The rows come from 7 hidden closed curves, with some noise, and rows from the same curve form a group. Each curve winds through 8 dimensions. The rows are also pushed far along 4 directions, which tell nothing about the answers.
In the rows, 128 means zero.
Some rows, each with its group after it:
[128 107 102 148 142 131 116 136 102 103  93 129 155 172 171 171 142 130
 180 149] -> (5)
[138 104  74 132 138 109 114  95 112 105 122  66 117 137 185 130 139 155
 120 111] -> (1)
[148 134 128 125 118 144 136 132 143 180 123 166 124  46  85  93 127 136
 120 133] -> (0)
[137 111  77 144 144  68  93  69 141  81 114  67  87 161 153 108 140 125
 155 111] -> (0)
[134 168 117 136 128 103 100  93 159  90 137  61 135 170 149  99 123 112
 151 126] -> (2)
[ 96 102 116 140 107 153 148 217  94 138  87 123 135 176 126 203 137  82
 118 125] -> (6)
[121 125 145 143 122 142 158 125 130 152 143 158 101  89  80 115 114 144
  96 126] -> (1)
[132 103  69 140 139  84 140  70 120 111 110 121  96  79 154 101 119 152
 133 106] -> (6)
[190 147 141 139 164 150 114 133 126 132 125 187 130  74 108 119 126 182
 127 145] -> (3)
[112 118 121 151 112 110 140 121 143 117 167  81 119 146 123 100 135  80
 149 113] -> (4)
[ 99 163 183 127  97 165 165 184 151 172 148 156 147 112  67 132 124  91
 113 133] -> (0)
[122 154 142 116  90 126 105 147 173 164 120 113 166 126  89 117 155  87
 153 136] -> (0)
[123 155 199 107 115 198 154 233 100 164 130 199 155 138  96 176 121 101
 140 150] -> (2)
[133 141  54 135 144  92 135  36 159  95  97  67  73 135 167  81 109 178
 111 107] -> (4)
[152 170 154 149 136 110  91 114 173 119 158  99 127 133  94  61 129 102
 119 135] -> (2)
[130  58  94 127 131 151 153 155  51 150 107 170  97 103 151 142 109 142
 114 128] -> (2)
[ 87 110 136 103 112 116 139 120 126 133 155  95 113 149 126 176 124  97
  90 110] -> (5)
[152  84 153 144 166 160 143 175  66 159 153 190  86  70 127  95 127 147
  92 133] -> (2)
[ 52 140 133 123  99 102 166 134 126  91 111  80 117 197 150 162 115 110
 113  93] -> (6)
[104  72 105 132 132 157 201 118  59 139 135 164  79  99 170  95  88 176
 107 113] -> (2)
[ 74 115 130 109  79 134 140 168  74 105 120  79 165 186 166 225 120 110
 129 105] -> (3)
[118 110  75 155 136 112 152 111  67  85 104  88  69 135 177 129  92 159
  89 101] -> (5)
[122  92  79 118 110 160 177 140  68 140  95 143 140  92 190 157 116 185
 162 110] -> (4)
[112 134 148 138 121 189 190 173  80 143 114 196 146 118 139 153  96 153
 142 146] -> (5)
[ 88 139 170 136 119 106 158 132 140 124 159 113  70 121  87 103 130 125
  75  91] -> (0)
[157 112  95 131 149 122 111 101 154 162 105 149 128  66 118  83 143 157
 105 139] -> (2)
[140 110 130 133 125 116 101 109 135 144 127 132 105 121  97  79 130 131
 131 136] -> (3)
[162 153  77 126 149 114  96  63 143 100 116  79 141 138 176 149 136 145
 151 146] -> (6)
[161 122 131 112 140 125 111 144 105 141 106 181 126  83 124 107 128 151
 131 131] -> (1)
[124  95  99 132 125 123 150 117 110 128 104 150 141  94 156 105 130 168
 150 114] -> (5)
[108 102 135 124  90  89 106 144 129  93 161  75 126 191 100 163 129  69
 132  94] -> (1)
[153 167 130 132 164 105 118  71 182 127 156 115  89  89 121  49 132 137
 103 128] -> (3)
[144 122 163 132 135 134 117 203 104 153 122 169  88 101  64 127 126 112
  73 120] -> (6)
[134 140 148 122 117 141 119 157 181 152 132 128 158 145  88 144 166 108
 139 135] -> (6)
[157 128 153 142 156 141 126 157 108 140 139 157  77  87  89  96 116 160
  57 120] -> (3)
[ 63  87 109 147 133  73 149 126  99  58 135  54  87 213 169 160 116  91
  77  79] -> (4)
[133 110  85 123 125 103 112  65 137 119 111  94 109 142 151  99 139 159
 133 126] -> (0)
[158 127 151 113 135 170 116 188  99 154 123 169 180  94 144 149 152 150
 145 143] -> (1)
[145 141 196 104 111 105  93 176 160 126 169 149 125 144  50  95 136  79
 117 108] -> (1)
[157 167 105 117 107 149 130 144 142 131  96 130 180 107 147 131 132 149
 205 126] -> (4)
[107 120 162 147 124 120 129 158 119 102 175  79  71 203  93 126 121  80
  72 112] -> (1)
[142 147 147 104 129 121 101 119 139 132 150 108 144 106 137 143 153 138
 140 124] -> (4)
[104  93  82 130 129  87 153  92 120 107 117 104  47 136 125 110  93 121
  73  92] -> (3)
[190 179 109 147 168 136 106  99 150 126  85 195 153  86 129 116 125 152
 196 177] -> (6)
[100 101 103 122 152 146 178 102  70 118 144 106  76 125 204 150 105 164
  90 115] -> (5)
[120 158 111 145 130 129 123 113 159 124 136  69 148 152 156 121 147  90
 153 141] -> (0)
[129 109 129 124 137 127 141 132 103 110 132 165 172 108 165 177 140 145
 185 126] -> (2)
[120  99  64 152 146 109 129  89 103 105 103  69  87 142 175 115 116 149
  74 116] -> (2)
[132 140 151 121 114 135  92 164 119 115 102 137 171 171 126 175 142 127
 177 141] -> (3)
[ 95 127 166 111 114 121 124 152 117 129 166  83 120 148 130 159 149 104
 103 106] -> (4)
[133  94 128 114 146 145 162 152  71 143 127 189 129  53 156 160 129 182
 111 113] -> (2)
[ 77 110 163 120 123 150 168 156 127 169 162 122  78 136  97 113 121 110
  32 118] -> (5)
[102  67  82 147 169  93 158  88  75  82 121 113  60 137 190 130 111 172
  75  94] -> (4)
[ 83 127 165 117 115 107 137 138 147 125 146 102  91 165  97 124 130 111
  76  99] -> (4)
[144 122 105 110 133  72  81  44 140  93 131  91  94 148 136 106 119 147
 129 119] -> (6)
[105 123  85 117 116 124 156 103 137 114  97 107 152 140 172 165 138 155
 151 113] -> (6)
[114  77 142 148 134 155 164 160  76 134 150 172 124 134 135 148 129 123
 138 138] -> (1)
[166 153  85 109 157  71  92  62 164  94 106  96  83 104 139 119 134 166
 122 101] -> (2)
[145 148 156 122 143 115 117 127 143  94 129 159 141 155 124 133 136 139
 173 130] -> (1)
[ 80 136 154 144 119 104 157 127 136 115 142 105  73 142  93 118 117 123
  76  96] -> (1)
[156 131 135 144 166 122 128  89 145 136 161 147 111  67 131  59 148 159
 125 135] -> (1)
[109 116 168 162 128 122 151 135 127 131 172 141  98 110  78  72 107 118
  73 115] -> (2)
[ 90 127 175 141 144 131 171 141 161 158 182 132  63 119  81  86 144  98
  52 115] -> (2)
[115 178 101 122 113  76 119  60 199  86 122  52 127 158 137 111 129 121
 147  99] -> (0)
[115 110 105 143 130 124 122  99 119 123 134  85 130 157 170 128 160 120
 152 141] -> (0)
[114 114 119 135 132 105 103 128 116  85 128  85 138 201 161 185 144  91
 166 131] -> (4)
[104 103  99 135 144 141 178  96 115 142 110 135  67 111 143  87 103 183
  68 117] -> (4)
[178 155 103 116 147 144 103 118 110 132  50 203 152  86 145 133 105 179
 174 165] -> (6)
[118  78 102 142 140 153 174 112  91 153 119 173  97  93 143  94 106 164
 121 134] -> (5)
[ 66 109 131 112 100  91 159 116 118  92 149  87 111 173 143 183 114 103
 125  85] -> (5)
[126 115  86 136 133 145 122 103 114 126 101 107 178 158 202 162 167 136
 206 162] -> (0)
[135 121 151 124 147 180 141 167  76 150 134 166 140 113 155 177 140 153
 136 154] -> (4)
[134  95  84 149 156  64  98  64 127  78 136  79  73 150 147 115 123 118
 113 112] -> (4)
[164 167 132 121 135 120  76 142 149 112 109 107 155 144 124 144 141 127
 144 134] -> (3)
[133 162 163 113 117 111 110 154 178 138 138 141 123 134  58 112 120  69
 117 124] -> (3)
[ 56 101 121 133 123 167 192 163  74 115 111 119 151 202 210 193 125 115
 143 136] -> (3)
[130 166 158 142 115 119 100 176 126 107 133  94 127 163 103 127 126  81
 121 120] -> (5)
[112 158  98 122 108 116 122  94 171 134 113  64 134 141 140 110 142 118
 130 124] -> (0)
[117 136 142 122  98 109 103 123 173 155 137  91 122 137  85  82 156  96
 115 124] -> (0)
[ 87 135 189 148  97 186 156 213 120 177 138 164 161 158  76 153 132  62
 124 163] -> (1)
[100 106 179 121 137 123 161 148  93 137 165 167  85  93 119 111 122 134
  93 106] -> (3)
[107 106 201 124 119 155 153 208  98 125 163 187 132 170  94 153 127 100
 127 123] -> (1)
[109  74 139 134 123 150 165 197  90 152 148 166 138 112 120 146 128  98
 105 115] -> (3)
[152 100 146 116 132 178 160 178  70 172 109 239 113  54  96 127  93 177
 106 135] -> (2)
[152 178 162 141 155 150 122 141 147 135 138 151 129 114 109 124 137 127
 120 154] -> (6)
[168 144  91 119 141  88 102  59 160 116 135 100 118  72 135 107 138 157
 125 114] -> (6)
[105 122 175 128 125 167 137 191 103 148 163 137 169 144 134 183 149  84
 125 148] -> (5)
[146 150 121 138 133 133 113 155 101 101 101 122 143 143 151 152 120 131
 153 132] -> (5)
[149 165 119 124 129 114 111 108 152 117 104 122 105 117 100 115 106 149
 104 123] -> (5)
[152 136  98 126 151 157 120 112 105 126 106 132 156 126 184 165 134 161
 151 160] -> (6)
[107 122 122 121 113 112 110 165 104 106 114  65 119 181 148 164 128 104
  94 101] -> (3)
[136 178  91 121 137  96 111  68 151  93  87  94 140 137 175 136 129 144
 161 133] -> (1)
[142 152 124 130 126  77 111  66 184 106 172  87 124  97 111  84 138 113
 140 104] -> (4)
[167 146 113 145 157  75  83  89 141  90 133  90  76 115 123  72 129 139
 118 109] -> (5)
[113 158 128 124 106 144 133 178 136 140  74 155 192 142 138 150 135  97
 181 145] -> (6)
[ 69  96 143 111  97 162 189 195  78 118 117 143 154 186 158 169  99 127
 114 104] -> (0)
[ 94  89 135 122 135 122 170 119  79 115 130 163  96 113 155 136 114 175
 121 102] -> (3)
[130 169 195 125 102 129  92 167 169 133 163 117 148 182  56 119 140  63
 126 145] -> (0)

New rows. What belongs after each?
[166 171 147 116 118  92 101  78 202 128 172 110 119  79  59  71 130 139
 113 106] -> (1)
[136 152 112 106 118 109 119 104 147 102 112 107 125 156 133 124 114 134
 128 118] -> (1)
[110 114  77 145 152  88 139  72 128  76 120  62  97 163 197 115 129 148
 118 103] -> (4)
[130 143 125 120 125  69  96 101 157 105 128  81 109 115 120 114 156 133
 139  90] -> (0)
[101 116 151 124  76 173 152 223  98 165 123 132 148 157 103 156 128  82
 154 126] -> (4)
[118  92 100 147 138  87 127  88 128  89 143  92  88 164 146  97 125 119
 136 107] -> (0)
[131 160 157 117 117 156 108 155 148 161 117 126 167 138 123 121 167 126
 142 153] -> (0)
[101 122 170 116  90 114 119 187 139 154 136 123 131 127  71 120 149  82
 119 104] -> (0)
[167 172 127 128 128 156 105  88 159 144 118 148 170 113 121 117 129 154
 172 175] -> (3)
[127 153 178 151 118 115 112 134 170 124 167 131 151 130  71  85 125  93
 126 132] -> (2)
[101  87  94 131 138  72 151  52 102  88 132 100  46 117 158 100 109 188
  95  78] -> (3)
[132 127 121 116 119 112 101 119 150 141 129 111 144 114 109 146 141 114
 106 127] -> (5)
[181 120 146  98 123 143 102 160 119 144 133 184 171  73 109 134 139 159
 153 125] -> (1)
[101 101 143 124 108 146 143 149 116 161 126 134 120 141 114 107 142 128
 105 131] -> (0)
[ 71 120 160 122 107 129 169 181 112 131 137 126  79 172  92 148  96  70
  63 105] -> (3)
[ 84  61 101 127 126 148 184 108  92 148 121 154 114 123 162 134 117 157
 106 126] -> (4)
[145 144 124 138 140  99  91 129 129  89 115 101 122 152 140 124 137 123
 153 117] -> (5)
[ 98  75 109 129 135 127 193 119  81 116 138 133  53 115 145  85  78 176
  42  82] -> (0)
[134 151 122 103  96 123  94 125 123 111 116  92 188 137 152 185 135 133
 165 124] -> (3)
[121 151 172 109 126 183 159 198 115 162 108 213 156 123 103 167 110 113
 135 155] -> (3)
[120 168 151  96 129 122 127 121 158 124 119 152 167 131 141 142 136 121
 183 137] -> (3)
[ 95 118 141 133 101 133 169 163 103 118 116 156 168 123 138 153 128 142
 153 109] -> (5)
[144 129 134 127 137 124 120 136 121 129 141 139  82 132 101 128 117 101
 124 130] -> (2)
[122  62  87 140 140 150 160 109  71 121 115 161 137 137 192 144 128 164
 168 143] -> (0)
[160 145  72 162 176  78 112  37 146  81 110 108  74 110 157  84 118 155
 144 130] -> (6)
[161 114 103 118 148  97 105 102 110 121 109 144  88  81 134  90 120 159
 108 115] -> (1)
[101 144 160 151 126 192 171 194 121 163 136 157 160 143 124 147 130  90
 140 160] -> (0)
[149  97  87 142 154 133 131 118  73 128  77 168 102  87 155 151 119 191
 132 136] -> (1)
[138 124  89 109 149 107 121 112  97 101 115  93 111 112 193 160 135 160
 119 101] -> (2)
[ 93 132 152 132 109 156 158 201 109 162  99 165 139 123 108 120 119  96
 113 133] -> (6)
[149 131 145 147 163 116 117 125 117 133 139 134  49  94 102  81 138 157
  77 117] -> (0)
[151 135 147 115 124 106  95 131 165 155 174 109 124  87  88  82 153  75
 118 122] -> (2)
[ 91 102 144 111  92 163 179 172  88 123 138 142 145 169 130 192 106 128
 115 110] -> (1)
[161 182 123 138 131  78  62 112 160  81 127  58 121 159 119 108 133  93
 148 118] -> (5)
[189 159 106 141 165  87  80  71 162  96 133  95  79 100 111  84 124 164
  99 117] -> (3)
[101 104 123 153 136  94 142 118 131  95 172  69  98 161 140 119 136  92
  99  96] -> (3)
[ 92 157 143 118  92 105 108 111 130 108 143  52 117 185 123 150 119  88
 114 120] -> (3)
[110  94 121 146 123 115 132 123 110 103 148 109 124 171 139 148 134  95
 151 127] -> (1)
[174 137 105 133 149  95  80  82 163 122 151  73 101  95 126  64 148 144
 104 116] -> (1)
[157 168 181 100 123 140  73 161 145 156 140 154 204 107 121 132 165 102
 193 161] -> (3)
[179 172 124 139 167 111  80 118 164 119 122 109 116 106 125  93 157 132
 126 136] -> (6)
[158 199 134 122 122 123  94 115 188 107  88 140 210 136 120 162 146 143
 196 151] -> (5)
[114 106 107 135 128 137 141 107  98 114 122 118 146 154 188 165 150 147
 171 144] -> (0)
[113 140 147 136 124  83  99 138 160  92 129  89 142 164 120 121 161 106
 144 106] -> (5)
[163 133 134 122 107  76  68 108 175 114 159  86 126 122  66 111 142  96
 134 102] -> (1)
[ 96 106 129 121  97 171 157 209  67 120 103 142 169 192 152 215  95  92
 139 133] -> (0)
[ 95 140 154 101 115 130 136 190 105 113 118 110 141 168 148 203 141 108
 123 100] -> (2)
[172 168  93 151 162 141 125  73 165 133 115 138 135  90 146  95 128 150
 171 163] -> (0)
[134  91 151 152 165 176 158 151  84 156 146 205 124  96 128 148 131 146
 116 165] -> (5)
[110 158 164 126 135 152 143 156 148 138 143 135 153 149 135 125 141 100
 136 146] -> (3)
[132 145 155 124 129 143 117 161 133 116 142 152 190 169 140 196 158  74
 222 156] -> (2)
[ 83  91 132 156 135 103 161 135 112  98 175  74  80 161 140 121 131  94
  76  91] -> (3)
[ 71  95 137 142  92 121 160 155 121 125 165  88 128 175 122 134 132  59
 135 107] -> (4)
[105 104 118 120 103 118 125 149 125 121 125  73 120 171 129 134 134 125
 101  94] -> (1)
[ 81  95 139 132 112 100 149 134 103 112 134 113  56 165  97 128 102 105
  81  95] -> (3)
[ 94 139 144 150 124 114 158 154 111 122 111 140  78 132 102 100  97  99
  90 115] -> (6)
[131 180 168 121 128  99  98 132 178  85 128 121 158 185 113 138 147 106
 182 127] -> (1)
[115 150 139 148 157 117 149 109 118 108 126 135  84 116 139 114 124 153
 102 122] -> (1)
[ 71 136 152 145 116 133 163 141 133 109 139 106 117 202 117 171 122  93
 105 127] -> (5)
[126 142  87 126  99 119 105 135 155 112  95  92 212 176 154 198 155  69
 218 146] -> (6)
[155 148 144 147 159 125 114 119 146 123 129 154 106 112 110  96 140 147
 143 140] -> (0)
[174 159  98 126 129 130  79 156 165 134  75 129 184 133 120 168 161 105
 191 151] -> (6)
[162 138  97 123 143 105 100  83 118  82  95 140 151 132 161 175 123 176
 194 132] -> (3)
[ 97 147 157 125  97 172 139 193 131 157  99 150 185 178 117 158 140  84
 158 163] -> (1)
[151 116 112 140 142  95 113 107 156 115 162 109 129 106 121  99 141 103
 135 115] -> (3)
[100  90 130 127 108 121 138 158 111 130 139  84  89 151 113 117 130 131
  64  87] -> (1)
[197 145 102 130 158 117  69 109 148 125  90 155 153  92 135 115 154 158
 201 153] -> (0)
[118  95 109 123 142 144 164 129  84 115 126 166 172 116 196 204 141 145
 189 136] -> (2)
[ 56 138 141 130  81 127 155 159 145 144 138  46 110 187 112 126 134  66
  76 105] -> (0)
[100 106 148 124  99 162 156 176 117 186 122 157 129 106  96 114 138 122
 106 132] -> (0)
[150 120 129 128 143 107 124 144 120 133 126 149  72  79  83  84 102 146
  48 101] -> (4)
[168 150 126 160 150 131 124 103 154 157 154 140  61  68  61  55 103 114
  78 145] -> (0)
[115 136 159 120 121 108 130 132 128 121 140 145  87 135  84 126 108 110
 107 116] -> (3)
[139 165 167 151 116 119  84 134 193 141 179  78 128 163  58  84 150  44
 118 147] -> (1)
[159 147 133 106 145 106 104  64 178 139 139 149 127  75 110  92 144 171
 142 132] -> (4)
[131  76  84 137 134 130 128  83  89 136 102 137  99 117 158 101 119 176
 134 138] -> (3)
[127 132 159 114 116 165 115 218  97 144 106 146 173 147 129 178 138 114
 128 135] -> (3)
[191 179 146  95 155 132  90 135 168 141 103 190 165  69 112 138 153 165
 173 141] -> (2)
[102  88  79 120 133 140 183  97  86 110 100 134 146 117 220 156 130 207
 152 111] -> (1)
[139 132 136 131 140 121 106 119 176 136 140 111 118 143 106  98 162 124
 123 132] -> (6)
[121 197 157 110 105 119 114 132 193 112 114 121 204 156 120 162 156 114
 210 133] -> (0)
[131 144  87 146 140 124 133  87 132  87 114  84 123 168 163 159 111 142
 132 133] -> (3)
[127 147 158 132 134 146 122 159 128 100 136 147 200 182 160 181 156 103
 214 154] -> (1)
[ 90 139 133 122 136 125 149 141 142 112 119 107 114 195 144 182 145  98
 132 124] -> (2)
[ 95 147 107 138 106  90 132  86 154  92 116  70 118 169 131 156 123 121
 137 106] -> (1)
[118 133 167 158 148 117 139 137 145 128 165 127  61 131  79  71 127 109
  82 117] -> (0)
[104  56  89 145 140 137 181 134  69 116 132 138 119 122 184 156 121 142
 119 110] -> (3)
[ 97 109 140 143 127 142 142 211  95 136 116 103  98 165 124 153 144  93
  73 111] -> (6)
[129 132 153 141 131 173 157 126 112 167 144 168 102  97  99  98 104 153
  85 154] -> (3)
[ 77 131 115 116  98 116 149 131 152 112 111  78 152 189 150 164 143 109
 137 108] -> (6)
[127 140 138 130 129 117 120 144 108 130 105 143  73 120  92 101  94 119
  76 123] -> (6)
[134 177 161 117 107 145 116 145 157 125 126 149 213 147 124 185 152 105
 214 155] -> (0)
[160 147 110 130 154 100  99  88 141 124 131  84  70  89 131  65 133 165
  74 111] -> (0)
[165 154 103 118 117 125 107 100 171 161 105 142 157  63 107 104 138 138
 167 141] -> (0)
[134 134 129 116 128 122 132 139 146 138 116 162 117 118  95 122 111 108
 123 126] -> (3)
[141 124  66 149 141  93  97  43 152 112 126  50 111 139 174  94 159 127
 157 141] -> (0)
[141 150 138 128 133 127  92 165 111 129  91 143 154 130 135 155 144 112
 159 147] -> (1)
[165 147 134 142 167 118 115 101 162 120 155 139 132  89 129  84 146 149
 136 132] -> (3)
[104 132 205 128 100 141 122 183 141 155 172 129 112 168  51  93 140  75
  77 132] -> (0)
[150 149 101 114 112  85 104  67 171  84 147  74 119 157 117 128 114 127
 135 103] -> (1)
[125 116  98 132 114 115  92 113 142 104 106  90 189 198 173 163 164  88
 229 151] -> (0)
[172 158  90 121 122 134  87 131 139 112  85 124 191 146 148 177 119 106
 204 154] -> (0)
[151 138  74 142 174  73 114  27 175  93 120  91  52 124 137 100 135 152
 110 122] -> (2)
[171 157 148 109 129 159 102 184 126 142 112 167 186 108 121 142 126 129
 154 144] -> (0)
[123 120 172 117 121 157 142 178 105 151 116 209 139 125  92 150 116 128
 147 142] -> (3)
[133 141 143 118 119 123 117 136 111 102 130 141 155 132 129 186 123 131
 160 124] -> (3)
[110 114 156 126 119 132 146 183 100 134 158 113  79 131  97  98  95 105
  37  92] -> (0)
[129 127 132 137 148  82 117  93 136  90 154  95  93 121 135 102 138 154
 113  94] -> (3)
[124 105 110 146 148 118 144 115 121 103 145 113 129 134 165 132 137 129
 137 116] -> (3)
[137 153 145 128 136 154 139 137 131 163 106 183 125  87 108  96 122 142
 116 156] -> (1)
[ 90 140 159 118 110 127 147 178 128 126 141  88 117 152 119 137 128 112
  65  91] -> (3)
[140 175 166 137 141 102 100 130 190 109 170  89 134 141 104  94 156  94
 122 117] -> (3)
[110 122 110 114  90 137 147 156 110 134 121  99 147 129 150 149 129 123
 157 101] -> (4)
